There are 3 ways to turn a row about zero (a turn may also mirror it). The second row of each pair is the first, turned, with some noise. The first 30 pairs use one turn. New pairs use 3 turns, one after the other, and a turn may come again.
Some pairs, each with its turns in order after it:
[ 21 -10  27  16  49 -42  -5 -20 -14]
[ 22  17 -18  44 -23   8 -23 -35   8]
Z

[ 21 -27   6  -1   4   3 -13 -33  22]
[ 13  -9  -8  19  -5 -27  24  31 -16]
U

[  3  20  27   3   0 -34  44   4  35]
[ -2  18 -39  15   4  19 -31  40  28]
U

[  6  18 -20  41 -20  31   9  35  47]
[  7  -6  22 -68   9 -10  45  10  -3]
N

[ 30 -20 -27 -20  13 -19  34  -3 -48]
[-45 -26  26  36  25  24  -1   3 -26]
U

[-32  48  12  37  -6  16 -49   6   4]
[ 29  31  16 -61 -38 -10  -2 -15  10]
U

[ 24 -22   2 -41  42  11 -41  10  -8]
[-14 -35 -41   2 -50   3  -6 -21 -23]
Z

[  2 -40   8 -14  20 -18  39 -50 -37]
[ -7   5 -24  46 -57  34 -19  18  16]
N

[ 21  46 -46  43   1  46  28  27  -8]
[  9   3 -15 -50  30  13  43  59 -32]
N

[ 21 -37  16  28 -25  25  24  42  28]
[-24   0  60 -32 -18  14  46  10   6]
N

[-35 -27  26 -39 -30  15 -35  33 -39]
[ 10 -44 -10  -4 -17  -9 -25 -75 -27]
U

[-50 -30 -12  -7  39  39 -29  19  34]
[ 20 -68   9 -44 -11 -14  -6 -37  12]
Z

[-28  34 -27 -43  40  -4 -50 -37  -6]
[ 17   9 -53   1  34 -11 -69 -24 -11]
N

[ 39 -27 -49 -41  40  35 -46  -8 -27]
[-21   9 -14 -14  20  64 -64  -5 -52]
N

[ -5  41 -45  19 -46   8 -24 -37  32]
[-25   1  14   7  29 -26  75  23  29]
Z

[ 24  18  18 -38  48  32   3 -31  19]
[-33  12 -45   7 -26   4  57  16 -11]
U

[-17 -35 -20 -45 -11  -8   3  21  -2]
[-52 -25   9   2  -2   0 -32  -1  13]
N

[-47  33  12 -31   5  -2 -49  -4  20]
[  0 -16 -40 -72 -17 -20  -2 -11  -6]
U

[ 25  -5  36 -15  33   6  19 -45  -9]
[ 25  28 -43  17   5  13  -1 -33 -28]
Z

[ -4  24  18  32 -40 -47  38 -36  34]
[ 15  45  38  47  54 -27  15   5   3]
Z

[ 41  -3 -43  34   5 -32 -49 -50  15]
[ 58 -32 -29 -12 -33  25 -11 -44 -59]
N

[ 25  18  21 -42   8  21  36  46  42]
[  5  10 -67  30  17  48  20 -16  27]
U

[ 29  36  37  45  -6 -34  38 -14 -32]
[ -4  24  32  13 -39  48 -35  52   0]
U

[  7  29 -32  10  12 -34   4  49 -17]
[-52  19  31  -1 -29   8 -25   3  34]
Z

[  5 -39 -14  29  34  17  37   2  10]
[ 30  23 -13 -38  -2 -22 -29 -15  25]
Z

[ 21 -38  29  -4  22  25  39   3 -15]
[-21  17 -13  63  -8   3   2 -10 -15]
U

[ 25  -5  28  14 -20  21  -8  39  48]
[  7   6  53 -38  10   4  29 -26   7]
N

[ 10 -18  32 -44  15 -40  37  14  38]
[-13   9   4  24  11 -33 -46 -26 -54]
Z

[-18  12 -37  17 -16  35  40   8  21]
[ -6  -7  -4 -54  -7  -7   7  49  14]
N

[  1  17 -17  -9  -6  37 -50  38   4]
[-25 -37  14 -29 -44   4  31  11  -1]
Z

New pairs. What belongs after each?
[ 35  21 -21  29 -13  49 -47 -28   2]
[-18 -12  42  43 -47 -17  -2 -39  21]
N U U

[ 49  24 -24  31 -12   5  14 -16  27]
[ -4  28  -7 -16  13  17  12  16  68]
U N N

[ 36   6   4  30 -12  23  24  33 -49]
[  1 -17 -15  35  -5 -23  59   9  29]
Z U U

[-43  40 -34  39   7  -1  -1  20   2]
[ 31  15 -35   5  37  45 -13  -1  22]
U Z Z

[  9  11 -37 -22  -1 -38 -16  -8 -45]
[  3  -7 -61  33  11 -15   2  14 -11]
Z Z U

[-28 -14  44  41  -5 -50  50  18  35]
[ 58  -6  25   5 -28  -4  45  54 -20]
Z Z N

[ 48  17  42 -45   7 -42  24   5 -44]
[ 61  -9 -30  12  44 -20  58  -2  22]
N U N

[-34 -31  24  50 -20  34 -49 -20 -16]
[ -3  22 -20  -7   2 -36  75  22 -45]
U Z N

[-37  25  31 -27  33   6  16  17   7]
[-23  -2 -37 -27  38  28  19 -12  10]
N U U

[-31  37 -11  20  49   3   1  12  -5]
[-18 -66   0 -24 -26  -6  21   1   8]
Z U N

[ -5  24 -24 -12  32   5 -48  35  45]
[ -7 -42 -11 -52 -28 -35  19 -18  24]
U N Z

[ 12 -21  -6  36  42   3 -18  44 -18]
[  4 -35 -10  -3 -28   6 -16 -44  36]
U U U

[ 36  40  14 -24  47  25  30  24  18]
[-51 -22 -69   0   6  12  21  -2  16]
U Z U

[-13  16 -19  17 -21 -49 -45   6  -6]
[-11 -10  17 -11 -31 -41  23  -2  38]
N Z Z

[ 42  -9  50  20 -29 -43 -43   9   9]
[ 43 -18  39 -15  12   8  56  42 -10]
N N N

[-44  44   8  11   6 -25  48  32  15]
[-19   0  -6  27 -66   4 -10  15  50]
U Z N

[-44  22  39 -21 -20 -41  39   0 -32]
[-22 -45  21 -18 -45  31 -22  15  45]
Z U U

[ 11  21 -42  -2  33   9  49  30   1]
[ 24 -33 -31 -27  17 -34  -9  12  39]
U U N

[-46  45   6 -15   8  41   1  20 -10]
[-14 -33  -5  30 -40 -48  11  13 -18]
U N Z

[ 29  10  44  38 -27  41 -17 -46 -31]
[ 32  70   2 -40 -21  24 -27 -32  -3]
N N Z

[-17 -32 -31  21 -15 -16 -21  -8 -49]
[ -2   8  -4  29   9  -2 -55  15  45]
Z N N

[ 16 -29 -21 -39 -28  45   2  22 -37]
[-51  29 -11   9 -10 -48 -27 -22  -4]
Z N N

[-17  44  20  13  42  -5   8 -18 -27]
[-40  20   3  -6 -43  -7  24   6 -32]
Z N Z

[ 46  15  33 -24 -28   6   6  28 -27]
[-53  10 -27  25  10 -13  39 -15  -6]
Z N N

[ 12 -35  23 -11  15   8 -18  46   8]
[ 28  25 -49 -20 -10   3   8 -22  -6]
N Z Z

[ 25  -8   6  32 -22  33  23 -21  15]
[ 13  12 -12 -10 -24  49 -30  24   2]
U Z U

[-37  25  20  11  37 -27  10 -27  17]
[-20  25 -17 -29  18 -15 -33  33  27]
N Z U

[-11  -5 -42  -2 -14 -18 -29 -27  -3]
[-12 -45 -15   0   5 -16  -7   2  33]
Z N U

[  4   3  21 -33   1 -18 -30 -11  18]
[ 14 -14  33   3   1  14 -19 -18  29]
Z N U

[ 26 -40 -28 -33  46  37  16 -22  -9]
[-42  13 -46  43  19 -26 -21  -9 -28]
Z U U

[ 50  27  48 -13  -5  43 -15  20 -27]
[ 70  -4  31  18  20  15 -29  48  -1]
N Z N

[-23   3  16 -16  26  28 -48 -42 -21]
[-11 -24  17 -44 -13  11  19  46 -42]
Z N Z

[ 20  10  30  20 -20 -21 -23 -46  50]
[ -8  46   9  32 -21  -5  59  -9 -24]
U U U

[-26  -8  -9   6  25  19   7 -44 -41]
[-26 -29 -25 -32 -14   7  22  -6 -31]
Z N Z

